There are 3 ways to turn a row about zero (a turn may also mirror it). The second row of each pair is the first, turned, with some noise. The first 18 pairs use one turn. New pairs use 2 turns, one after the other, and a turn may come again.
Some pairs, each with its turns in order after it:
-371  -186  227  429  356
-34  323  -155  408  -450 => (2)

-125  -170  -234  432  57
125  132  180  -234  465 => (1)

-133  405  203  371  -321
574  178  -29  263  143 => (0)

-285  -154  247  -304  320
-63  -253  415  70  -293 => (1)

-444  -182  368  121  -219
394  -228  175  -441  -217 => (1)

402  -192  335  385  -377
597  -148  -103  -419  -144 => (0)

-12  83  -167  342  429
-271  339  -176  -71  -333 => (2)

-132  273  262  -280  -286
109  12  -346  379  -178 => (0)

-238  -445  31  168  -292
126  410  60  -249  -307 => (0)

-396  -436  -177  -320  -67
-435  408  -72  -61  -337 => (0)

185  -171  -364  -113  -59
-48  -226  -294  -285  118 => (2)

104  417  -255  193  -251
-128  -19  -465  -120  253 => (1)

427  -261  -244  72  -300
322  371  -259  285  132 => (1)

-3  366  274  -50  -421
111  -187  588  5  108 => (2)

397  287  -277  192  453
-108  -435  183  -77  532 => (0)

214  -450  -389  451  445
-16  493  434  107  587 => (1)

-67  -176  93  413  -186
-126  -218  53  278  -329 => (2)

-102  -357  6  -332  307
204  189  -443  154  175 => (2)

New pairs. What belongs after each?
-258  -153  -155  -416  239
-136  -259  -93  -161  466 => (2) (0)

140  -380  73  -207  319
-123  180  -203  -366  -339 => (2) (2)

389  276  -41  305  291
-25  -617  55  -127  -126 => (2) (1)

307  -182  0  277  320
133  -171  33  515  114 => (1) (0)

77  -331  -29  175  311
-103  270  348  145  94 => (1) (2)

-194  125  235  -278  -186
23  206  -212  -339  -90 => (1) (0)

-129  328  367  185  396
648  35  101  246  111 => (1) (2)

-256  195  196  229  -204
184  149  -195  -295  -271 => (2) (1)

28  -177  -334  -226  -88
-136  -385  86  73  105 => (0) (1)

285  -232  1  -28  378
-183  108  -45  -23  -473 => (0) (0)

-283  257  -183  392  339
282  -267  487  -239  95 => (2) (2)

349  -12  -121  414  259
-135  493  21  354  -7 => (2) (0)

220  241  -369  306  -395
442  -248  -141  358  264 => (2) (2)

0  280  -220  -372  407
84  334  167  -454  314 => (2) (2)

-369  -47  -84  -375  278
233  -10  209  159  -469 => (0) (2)

-22  -365  59  -324  -26
-99  -123  262  -311  213 => (2) (0)

340  -182  -29  -110  425
-330  145  286  242  359 => (2) (0)

-375  67  229  248  279
-192  -81  -157  205  -506 => (1) (0)

112  -28  399  -246  -171
44  276  -183  -372  137 => (0) (0)

-69  451  434  181  157
279  -577  7  223  -133 => (1) (1)

188  -95  137  -412  375
327  -242  -253  282  -273 => (0) (2)

-432  385  314  440  -385
535  -469  -27  -185  436 => (0) (0)

-187  -23  27  93  -218
-161  43  -255  -46  29 => (0) (1)

355  -181  144  213  -325
169  -32  -313  398  -283 => (2) (2)

-332  37  -316  70  202
-47  76  433  -25  -124 => (1) (1)

-270  174  -181  -213  84
29  190  115  44  -377 => (0) (2)

-247  75  394  443  -129
-422  -158  -529  101  -133 => (1) (0)

-272  -444  457  -322  327
-372  374  -106  -296  514 => (2) (1)

-236  191  -402  291  396
-322  14  404  -349  -307 => (0) (1)

